There are 10 hidden switches. A switch that is on adds its own fixed numbers to the row, and there is some noise. The rows also spread widely along 16 directions, which tell nothing about the answers.
(in the rows, 128 means zero)
Some rows, each with its switches (1 for on, 0 for off) after it:
[119 127 139 173 160 102 149 100  64 167 154 130 117 170  81 111 155 149
 145 147 153  95 130 143 201 170 171 140 155 139 128 168 142 133 126 109
 104 141]	0 1 1 0 1 1 1 0 1 1
[138 139  97 178 137 150 132 155 159 145 130 110  96 139 140 137 135 181
 151  77 132  88 112 103  82 163 121 134 174 103 160  93 199 129  93 123
 142 120]	0 1 1 1 1 0 1 1 0 1
[111 158 130 162 142 102 127 142  57 129 176 110 107 175  91 118 137 120
 146 123 162 111 101 155 157 178 135 125 152 108 142 145 147 124 124 135
 146 106]	1 1 1 0 1 1 0 1 0 1
[184 201 121 142 185 132 130 158  85 188 116 135 119  96 143 138 152 184
 128 183 157 144 147 140 114 181  92 156 159 128 146  98 126 110  87 113
 122 152]	1 0 1 0 1 1 1 1 0 0
[151 143 160 158 128  95 195 118 145 156 118 133 135 163 183 128 168 154
 125 135 147 128 134 125 164 143 116 131 169 111 196 113 154 106 126 141
 192 127]	1 0 0 0 1 1 1 0 0 0
[150 127  93 152 132 154  59 190 194 164 138 115 101 109 113 149 138 171
 156  91 142 139 114  84  82 103 152 129 149 124 140 107 213 136 134 131
 130 139]	1 0 0 0 1 1 0 1 1 0
[143 174 139 163 174 140 127 111  75 170 105  65 142 139  99 143 109 112
 110 162 125 159 107 142 138 123 167 150  79 124 202 153 122 106 154 145
 167 164]	1 0 0 1 1 0 1 0 1 0
[133 106 104 127 140 107 119 176 190 179 136 142 114 138 105 153 170 171
 155  51 176 132 163  85 130 141 180 125 128 124 142 121 215  93 135 150
 134 121]	1 0 0 1 0 1 0 0 1 1
[144 165 153 142 183  82 115 178 103 154 150 157 101 131 101  98 141 123
 153 153 189 140 136 127 134 118 152 120 148 156 158 135 190 128 123 125
 131 114]	0 1 0 0 0 1 0 0 1 0
[136  95 154 197 112  78 189 181  78  67 146 150 112 148 151 114  95 148
 165 138 177 115 100 130 101 140 150 107 142  78 165 102 147 166 125 125
 159 132]	1 1 1 0 0 1 1 0 0 1
[151 192 152 167 135 105 106 179  93 139 159 153 120 130  89  93 135 135
 195 193 176  97  97 150 150 158 113 125 169 114 125 130 173 167 107 135
 137 102]	0 0 0 1 0 1 0 1 0 1
[113 160 170 151 142 137  86 143 119 190 152  72 140 154  90 122 179 165
 150 103 152  65 145 158 167 164 112 138 168  63 117 124 136 107 162 172
 143 154]	1 1 1 1 1 0 1 1 1 0
[132  95 135 153 141 107 210  96  65 145 104 145 170 168 151 148 138 149
 113 137 147 139 138 126 177 146 155 144 134 107 164 143 107 111 122 121
 106 155]	1 1 1 0 1 0 0 0 1 1
[ 55 122 131 143 166  92 124 151  59  73 154 131  93 153  86 134 111 164
 177 169 168 111 154  92 136 196 163 165 168 132 100  85 133 182 116 171
 115 138]	0 0 0 1 1 0 1 0 1 1
[116 117 164 171 192  88 102 114  42 150 153  73 105 159 117 113 138 126
 119 145 158 118 113 176 162 140 156  83 177 131 183 159 129 135 164 148
 116 157]	0 1 1 1 1 0 1 1 1 1
[124 129 128 157 148  98 150 139 173 139 160 154 119 163 153 140 149 172
 111 165 146 159 133  55 166 106 148 146 178 153 165  90 177 123 124 107
 174 127]	1 1 0 1 1 0 1 0 1 1
[114 173 171 204 146 124 162 139  46 123 150 163 150 202 129  85 127 135
 146 192 174  78 136 100 161 147 109 199 164  94  97 100 127 104  81  87
 131 143]	0 0 1 1 0 1 1 1 1 1
[121  49  96 128 103  97 131 123 165 135 156 113 120 130 131 188 127 203
 135  99 132 133 122 119 175 151 174 114 152 137 140 103 117 166 173 119
 118 157]	1 0 1 1 0 1 1 0 0 1
[157 136 101 166 115 153 134 119  60 157 134 111 169 145 119 154 139 142
 136 125 128 117  82 167 156 164  97 136 152  88 124 148 105 126 118 103
  75 136]	1 1 1 0 1 0 1 0 0 1
[170 141 118 149 160 147 133 114 123 213  82  72 160 133 158 157 164 177
 125 103 126 126 143 141 135 166 137 147 134  89 180 127 147  83 141 165
 142 170]	1 1 1 1 1 1 0 0 1 1
[141 153 130 203 107 172 138 137 122 142 127  96 139 157 119 113 138 134
 146 118 111  83  69 127 116 115 112 134 158  65 160 137 176 139 120 137
 153 122]	1 1 1 0 1 0 0 0 0 1
[104 123 127 172 163 142 152 135  96 125 107 120 139 168 146 139 125 145
 124 140 145 129 140  69 109 125 153 165 149  98 162 110 165 116 108 155
 128 152]	1 1 0 1 1 0 1 1 1 1
[155 179 100 151 152 137 119 146 125 152 110  78 125 119 148 167 113 156
 126 155 123 176 110 116 105 161 126 159 116 125 187  86 141 117 132 153
 195 139]	1 0 0 1 1 0 1 0 0 1
[145 144 155 121 187 108 110 136 126 164 121  91 117 132 167 128 154 150
 120 134 144 133 135 147 131 122 114 104 207 133 203 114 158 131 147 165
 136 141]	1 1 0 0 1 1 0 0 1 0
[129 123 141 154 163  81 146 144  84 104 123  87  98 120 173 156 108 163
 127 176 144 178 115 132 107 156 154 113 145 120 209  91 116 161 158 180
 191 168]	1 0 1 0 1 1 1 1 1 0
[148 125 159 166 182  96 119 163  99 159 120  88 101 117 116 111 104 158
 153 128 164 100 128 169 110 143 172  93 142 123 195 122 164 153 149 148
 138 158]	1 1 1 1 0 0 1 1 1 1
[136 141  91 114 133 125 176 142  81 119  70 151 164 124 113 167  86 137
 194 132 149 142 130 117 111 186 155 187 102 116 145 121 152 155  83 161
  86 126]	0 0 0 0 1 0 1 0 1 0
[127 162 153 145 153 108  72 189 115 159 190 112 118 166 100 120 140 114
 106 135 183 153 128 115 147  90 127 135 140 114 131 118 146  77 165 105
 160 129]	1 0 1 0 0 1 1 1 0 1
[140 105  87 189 126  90 126 140  87 146 152 144 122 156 122 148 121 140
 140 135 160 185 105  99 159 152 196 159  89 158 128 128 153 109 130  91
 152 138]	1 1 1 0 1 0 0 1 1 1
[123 158 134 135 114 129 160 169 137 115 119 119 164 149 146 152 111 170
 161 131 148 115 134 101 116 163 108 185 136  59 141  58 136 127 124 163
 175 134]	0 1 1 1 0 0 1 0 1 1

New rows. What belongs after each?
[111 109 121 132 158  97 167 105 121 135 133 119 105 150 117 150 134 146
 119 140 132 152 119 106 165 126 189 118 146 155 196 148 157 152 141 151
 145 135]	1 0 1 0 1 1 0 0 1 0
[115 118 132 149 140 117 113 161 129 152 134 128 126 139  81 125 116 144
 170 122 155 105 130 111 141 121 181 151 128 125 130 129 180 151 134 140
 115 142]	1 1 1 0 0 0 1 1 1 0
[113 125 108 185 122 148 118 134 131 148 143 119 138 183 126 131 164 147
 151  97 140  99 112  80 140 135 143 157 165  85 125 136 196 105 113 147
 130 130]	0 1 1 1 1 1 0 1 1 1
[120 152 110 162 169 175  72 144  97 174 118  72 153 174 107 139  87 138
 132 120 136 113 142  91 111 125 162 223 110 108 123 104 150  79 128 109
 120 175]	1 1 1 1 1 1 1 1 1 1
[137 115 103 144 164 129  88 140  53 164  89  67 150 134 127 156 101 133
 151  94 147 139 135 159 110 174 158 173  98 120 134 114 117 107 150 147
  92 175]	0 1 1 0 0 0 1 0 1 1
[124 122 114 189 137 150 112 102 159 174 169  80 100 159 122 142 180 175
  89 124  99 128  96 101 166 107 148 112 177 124 167 138 161 124 163 120
 171 148]	1 1 1 0 1 1 0 0 1 1
[141  93 102 178 157 126 122 147  94 131  81  66 122 111 159 168 106 168
 146 111 133 161 123 121  69 160 183 128 105 103 192 107 152 141 155 187
 148 180]	1 1 0 1 1 0 1 0 1 1
[112 112 105 162 122 152 223 112 124 126 102 152 118 127  70 150 115 171
 146 144 116  99 121  77 132 133 199 156  98 108 157 152 158 177  97 133
 117 144]	1 0 1 0 0 1 1 0 0 0
[112 111  67 143 154 101 116 136 152 136 150 101  88 155 138 172 144 157
 124  90 139 175 124  73 129 160 177 137 146 163 170 115 195 108 128 152
 158 119]	1 0 1 1 1 1 1 0 0 1
[101 118 112 196 115 130 126 114  71 138 130  87 132 173  97 144 129 124
 148 120 132 128 105 114 157 156 188 172  86 106 125 147 137 120 150 159
 157 162]	1 0 1 0 0 1 1 1 1 0
[121 147 113 192 131 126 136 120 113 131 138 123 134 178 160 137 162 136
 127 144 132 150 100  85 152 140 123 152 166 123 154 114 170 107 110 142
 169 121]	1 0 0 1 1 0 0 0 1 1
[131 139 147 174  96 125 135 156 139 154 143 127 148 158  97 121 150 158
 183 108 160  79 124 126 155 161 137 154 134  72 113 119 169 122 134 138
 153 121]	0 1 0 1 1 0 1 0 0 1
[124 184 119 121 155 135 149 133  77 159 148 161 146 145  67 142 155 128
 131 153 154 130 129 124 178 149 113 153 141 130 113 150 128 118  96 109
  79 114]	1 0 0 0 0 0 1 0 1 0
[164 197  98 165 147 121 129 160  69 130 114 139 136 113 120 136 111 122
 171 186 150 160  87 127 110 166 120 166 111 134 150 118 156 145  88 136
 138 114]	0 1 0 1 0 0 1 0 0 0
[122  85 136 185 169 119 147 108  65 131 143 103 106 165 146 125 134 147
  97 126 139 111 114 130 136 119 147 104 186 127 173 143 128 133 133  99
  93 158]	1 1 1 0 1 1 1 0 0 1
[140 115 133 194 145 104  58 171 134 171 155  85  92 130 153 122 157 196
 143  99 163 105 150 135 123 173 123 143 164 134 104  51 141 105 158 113
 165 169]	1 0 1 1 0 0 1 0 0 1
[ 99  86 136 145 115  94 148 162 106  91 120 139 127 123 102 146  89 178
 185 164 161 135 140  95 127 158 196 163 109 106 124  89 129 194 154 163
 146 157]	0 1 0 0 1 0 0 0 1 1
[130 106 115 138 139 121 106 125  80 143  96  56 148 158 140 145  76 101
 155  61 134 113  99 181 114 146 159 144 121 121 185 134 144 127 147 151
 112 140]	1 1 1 0 1 0 0 1 0 0
[115 153 108 127 122 148 156 113 168 177 150  90 136 180 107 157 179 144
 105  57 117 112 113 120 173 137 124 125 152  90 176 145 168  88 146 153
 167 104]	1 1 1 0 0 1 0 0 1 1
[124 121 106 182 141 134 137 153 137 132 130 122 114 157 114 128 129 145
 160  86 144 109 106  90 102 133 164 131 146 107 160 132 217 130 107 137
 128 118]	0 1 1 1 1 0 1 0 1 1
[114 112  97 147 164 141  68 113 102 143 147  39  79 108  86 159 106 169
 131 107  99 115  87 169 120 155 157 105 157 155 165 125 119 187 173 130
 109 164]	0 1 1 0 1 0 1 0 1 0
[133  92 158 183 117 115 151 171 118  91 152 103 102 125 151 142 104 205
 131 131 155 108 116 126  87 138 130 106 150  63 160  67  98 159 161 111
 170 175]	0 0 1 1 1 1 1 0 0 1
[128 114 125 148 135  97 155 112  89 141 132 116 141 160 119 153 109 133
 128 170 140 162 115 120 180 136 186 156 111 139 165 144 123 131 151 128
 148 147]	1 0 1 0 1 1 1 0 0 1
[131 144 110 201 140 118 161 139 125 121 152 139 109 155 134 135 151 151
 121 166 137 167  90  62 130 118 157 133 140 119 175 127 189 126 112 132
 184 123]	0 1 1 1 1 0 1 0 1 1
[126 185 161 176 172 135 155 142  89 158 138 139 106 112  42 106 136 183
 155 234 148 104 138 104 150 149 180 149 113 104 144 144 144 170 125 142
 160 157]	0 1 0 1 1 1 0 0 1 1
[133 100 109 207 113 109 136 168  79 101 155 157 144 173 150 143 142 122
 134 118 178 169  97  73 117 114 150 136 116  88 123 129 160  94 125 110
 126 137]	0 1 0 1 0 1 1 0 1 1
[145 158 118 167 139 120 145 156 164 157 149 111  73  93 116 144 149 210
 126 141 124 136 115 117 116 160 141 112 132 128 174  86 149 158 141 135
 212 142]	1 1 1 0 0 0 0 1 1 0
[ 86  93 159 173 115 138 134 134 121 138 151 119 130 187  82 113 143 156
 149 102 155  60 145  97 158 121 164 167 148  78  94 129 150 122 147 119
 119 153]	0 0 1 0 1 1 1 0 0 1
[117 146 168 200 145 153 193 114  26 125 143 127 121 137  66 105 135 162
 118 189 132  65 106 156 152 145 120 114 144  75 132 150  76 170 120 101
 104 160]	1 0 1 0 0 0 1 0 0 1
[148 185  93 157 144 154 105 139 131 178 131  58 109 144  98 142 117 148
 145  82 117 117  97 149 110 175 143 158 107 114 175 121 170 103 136 131
 186 123]	0 1 1 0 1 1 0 0 1 1
[120 184  87 176 189 164 104 162  20 145 129  88  95 141  62 134 137 115
 140 100 155 132 110 126  68 181 150 140 100  87 141 167 170  93  97 158
 106 128]	0 1 1 0 1 1 0 1 1 1
[ 91 111 107 183 136 119 110  86  75 142 168  49 115 160 107 174 140 170
  97 149 108 158 106 126 189 175 175 150 108 127 140 120  75 127 192 142
 186 179]	1 1 1 1 1 0 1 0 1 1
[150 123 148 151 135 110 142 134 143 158 100  90 160 186 205 116 138 127
 149  55 149  89 125 149 129 140 105 135 191  92 196 101 189  85 121 155
 150 116]	1 1 1 1 1 0 0 0 0 1
[139 149  84 199 137 129 106 153  39 122 163 138 121 133 104 151 156 127
 122 195 147 201  72  97 136 136 140 131 117 121 115 151 131 130 124 128
 124 141]	1 0 1 0 0 1 0 0 1 1
[148 103 146 175 109 166 171 104 101 170  79  68 178 157 109 142 108 132
 133  81 113  90  95 169 135 114 166 132  86  53 189 165 122 116 161 140
 132 170]	1 0 1 0 1 0 0 0 1 1
[147 112 168 197 141  94 155 140  72 124 110 111 120 123 166 105 116 172
 162 165 150  99 120 159 123 163 136 131 161 106 163  93 123 171 135 141
 151 170]	1 1 1 0 1 0 1 0 0 0
[129 111 145 198 161 124 119 158  89 131 118  95  90 125 146 109 110 197
 159 116 148  80 148 131  79 172 150 156 149 109 136  65 137 147 127 121
 147 184]	1 1 1 0 1 1 0 0 1 0
[119 173 113 153 160 160 160 139  43 156 104 125 158 129  88 158 172 149
 127 174 146 151 145  89 133 164 139 183  92  64 114 150 116 102 113 186
 112 164]	1 1 1 0 0 1 1 0 1 0
[131 187 137 128 141 140 169 126 144 168 145 108 135 136  95 153 150 194
 120 172 125 121 132 118 171 166 126 149 136  87 165 110 115 126 139 145
 192 139]	1 0 1 1 1 1 0 0 1 1
[142 128 129 182 111 165 141 126 108 122 108  82 152 144 154 147  88 155
 127 137 104 113  82 134 106 117 116 163 134  85 165  91 104 146 139 106
 147 172]	1 0 1 0 1 0 1 0 1 0
[101 114  73 205 156 190 148 107  83 100 107 114  95 140 130 157 118 158
  97 179  95 150  96  31  73 110 165 161 145 126 159 128 155 163  93 128
 109 168]	0 0 0 0 1 1 1 1 0 1
[140 122 127 162 140 130 102 164  73 120 164 125 110  97 109 155 133 177
 110 178 150 151 109 131 120 126 114 113 144 113 114 102  72 163 156  99
 100 174]	1 0 0 0 0 1 1 0 0 0
[182 154 118 183 107 161 136 185 122 157 106 154 175 133 113 124 118 130
 174 119 163 118  98 101  93 103 135 169  96  62 130 139 188 101  92 107
 112 133]	1 0 1 1 1 1 0 0 0 0
[145 105 139 132 183 103 106 130  79 154  79  54 141 142 175 146  91 140
 148 112 148 134 139 172 109 155 160 140 152 126 202 107 135 129 159 174
 120 176]	1 0 1 0 1 1 1 0 1 1
[110 132 160 180 149  90 127 190  63 106 176 154 101 141 115 111 143 188
 166 184 193 114 149 109 130 178 133 140 176  85  92  84 132 154 123 138
 138 152]	1 1 1 0 1 1 1 1 1 1
[144 207 111 171 151 128 125 188  94 120 166 134 106 129 116 138 146 155
 139 164 161 154 105 103  98 169  95 137 140  96 142  95 153 117 104 131
 173 113]	0 1 0 1 0 1 1 0 1 1
[102 129 100 130 109 116 137 162 172 133 177 137 114 161  86 159 169 148
 138  86 151 146 114  73 151 133 150 130 141 101 133 132 195 114 138 149
 159  87]	0 1 1 0 1 0 1 0 0 1
[152 116 149 213 105 159 102 153 125 154 144  89 141 139 143 125 146 182
 134 138 127  94  98 128 124 110 112 134 157  59 125  97 123 136 167 116
 153 182]	1 1 1 0 0 1 1 0 1 1
[113 119 146 203 184 127 112 151  34 128 117  93  96 125  84 102 103 145
 148 154 157  92 129 137  98 146 179 132 123 122 140 131 138 156 127 136
 103 173]	1 0 1 1 0 0 1 0 0 1
[142 120 155 196 121 114  61 145 156 185 196 104 102 156 119 103 162 170
 112 135 150 104 112 128 180  96 133 128 168 138 113 103 136 115 184  64
 175 156]	0 1 1 0 0 1 0 1 0 1
[104  59 121 168  90 117 170 166  92  65 156 151 146 147  94 162  99 134
 133 111 161 149  87  83 115  88 180 114  95  64 136 141 123 153 147 119
 110 143]	1 1 1 1 1 0 0 0 0 0
[102 136 121 197 122 161 104 160 147 152 148  88  90 140  84 125 156 166
 140  84 130  85 121  90 105 134 151 149 125  88 120 107 179 123 139 147
 171 145]	1 1 1 0 0 0 1 1 0 0
[119 106 172 163 138 144 111 144 148 149 114  95 155 162 141 122 126 154
 142 118 145  90 146  95 122  83 150 163 153  74 151 104 157 120 162 147
 136 179]	0 1 0 1 1 1 1 0 1 0
[129 145 152  74 126 115 162 172 166 143 139 109 141 114  96 172 119 179
 128 114 157 134 137 137 134 137 128 104 128  61 185 105 114 136 168 168
 170 126]	0 0 1 1 1 0 0 1 0 1
[121 144  99 114 138 159 132 118 111 136  88  52 142 141 114 169  79 142
 152  92 103 114 100 154 106 168 140 161 122 103 184 113 132 150 136 168
 133 136]	0 0 1 0 1 0 0 0 1 1
[124 110  92 183 126 149 173  92  68 166 101  94 136 148 107 168 168 154
 128  78 126 109 120 135 145 191 164 135  95  85 144 172 125 103 121 160
 109 162]	1 0 1 1 0 1 1 1 0 0
[ 85 150  89 114 124 122 137 157 128  88 138 106 139 170 136 170 126 129
 156 101 139 149 107  78 115 167 121 162 159  85 156  97 180 130 112 210
 159  88]	1 1 1 1 1 0 0 0 0 1
[144 184 116 127 173 143 150 118  80 159 107  78 144 128 104 160 103 146
 133 151 122 133 110 154 129 168 144 151 112 103 196 141 124 133 125 157
 137 148]	1 1 1 1 1 1 1 0 1 0
[111 166 182 154 212 106 108 146 105 161 137  91  99 163 113  84 107 143
 134 168 160  85 157 122 134 122 163 155 170 144 177 103 171 130 136 136
 158 153]	0 1 1 1 0 1 1 1 1 1
[158 146 120 157 114 148 162 138 159 173 108 116 155 130 150 153 181 183
 147  98 131 104 122 121 133 163 102 136 160  62 156 117 165 114 113 166
 141 131]	1 1 1 1 1 0 1 0 0 0
[118 100 124 170 130 156 132 128 131 129 115  87 155 164 173 170 146 163
 101 115 125 144 126  77 113 105 130 144 158  64 164 102 132 104 154 160
 143 175]	1 0 0 1 1 1 1 0 1 1
[123 136 152  65 151  94 172 160 167 139 129 115 142 145 125 163 123 148
 131  93 162 144 149 130 138 129 134 108 157  95 208 110 153 125 158 172
 152 108]	0 1 0 0 1 0 1 0 1 1
[152 138 125 139 165  92 160  98  75 164  93  81 138 127 185 166 150 179
 127 151 137 153 150 159 157 214 132 151 140 126 184 102  92 113 137 177
 160 171]	1 0 1 1 1 1 1 0 0 0
[116 153 107 155 139 118 122 164  55 116 144 104 114 120  69 157  78 150
 142 170 150 161 118 124 121 176 168 179  61 127 116  95  90 141 144 117
 159 153]	1 0 1 0 0 0 1 0 0 1
[110 128 114 159 174 142 102 139 124 138 154  54  47 136 125 135 150 180
 110  57 125  90 121 142  83 170 118  93 191 121 175  98 154 129 139 138
 149 137]	0 0 1 0 1 1 0 0 0 1
[138 164 105 152  99 146 169 126  97 143  95 121 188 148  94 168 111 129
 178 171 131 150  95 110 154 163 172 180  72  66 157 160 150 137 121 191
 159 133]	1 0 0 1 1 1 0 1 1 1
[113 163 133 144 153 102 114 154 147 161 143 103 114 190 111 107 111 109
 163  62 161  99 132 126 137 143 162 168 140 143 168 113 220  90 117 132
 174  99]	1 1 1 0 1 0 1 1 1 0
[115 148 100 179 143 137 100 135 162 132 150  94  82 132 108 137 107 181
 147 171 103 124  95  80 130 134 171 157 151 159 158  88 178 180 133 135
 192 141]	1 0 1 1 0 1 0 0 1 1
[148 170 127 155 165 134 142 174 120 151 155 148  77  91  49 115 121 194
 153 154 157  92 121 130 109 159 142 111 141 127 142 120 158 168  99  88
 122 125]	0 0 1 1 1 0 0 0 0 1
[ 95 150 167 163 141 154 103 132  89 163 154  68 134 167  63 122 156 140
 126 142 139  87 130 133 167 130 141 151 140  63 119 150 120 117 173 163
 145 158]	1 0 1 0 1 1 1 0 0 1
[184 135  91 143 138  77 129 173  92 132 138 159 146 123 169 169 127 135
 151 169 174 228  96 121 135 151 139 124 133 139 169 125 158 126 123 132
 134 121]	1 1 0 0 1 1 1 0 1 1
[151 194 129 189 177 144 142 117  29 172  94  69 126 122 142 134 154 169
 138 175 126 122 122 168 120 224 105 153 141  88 163 113 110 124 114 182
 163 165]	1 1 1 0 1 0 1 1 1 1
[126 187 121 182 106 176 106 163 124 110 159  76 144 144 126 158 134 151
 112 168 111 156  60  99 107 113  82 142 140  43 152  92 120 128 150 158
 207 139]	1 0 1 1 1 0 0 0 1 1
[102 169 144  88 170 126 126 137 155 143 150  93 105 138 117 147 155 168
 117 135 129 113 140 122 145 135 101 123 207 118 175  98 139 148 147 175
 144 129]	0 0 1 0 0 1 1 0 1 0
[148 162 173 213 158 150 114 126 102 200 154  89 104 134 109 102 190 194
 102 152 136  85 137 149 152 144 105 123 161  96 131 111 109 107 157  93
 169 178]	0 1 0 0 1 0 1 0 1 1
[ 90 118 110 132 145 121 133 127  58 103 158 118 128 153  70 159 105 145
 146 145 143 119 107 128 157 162 160 137 140 112 124 141 106 166 137 134
  81 140]	0 0 1 1 0 1 1 0 1 1
[132 204 107 121 182 151  95 172  72 130 121 102 123 123 121 143  97 132
 131 163 145 156 126 114  78 154  96 185 138 125 148  79 130 121 104 134
 134 124]	0 1 0 0 1 0 0 0 0 1
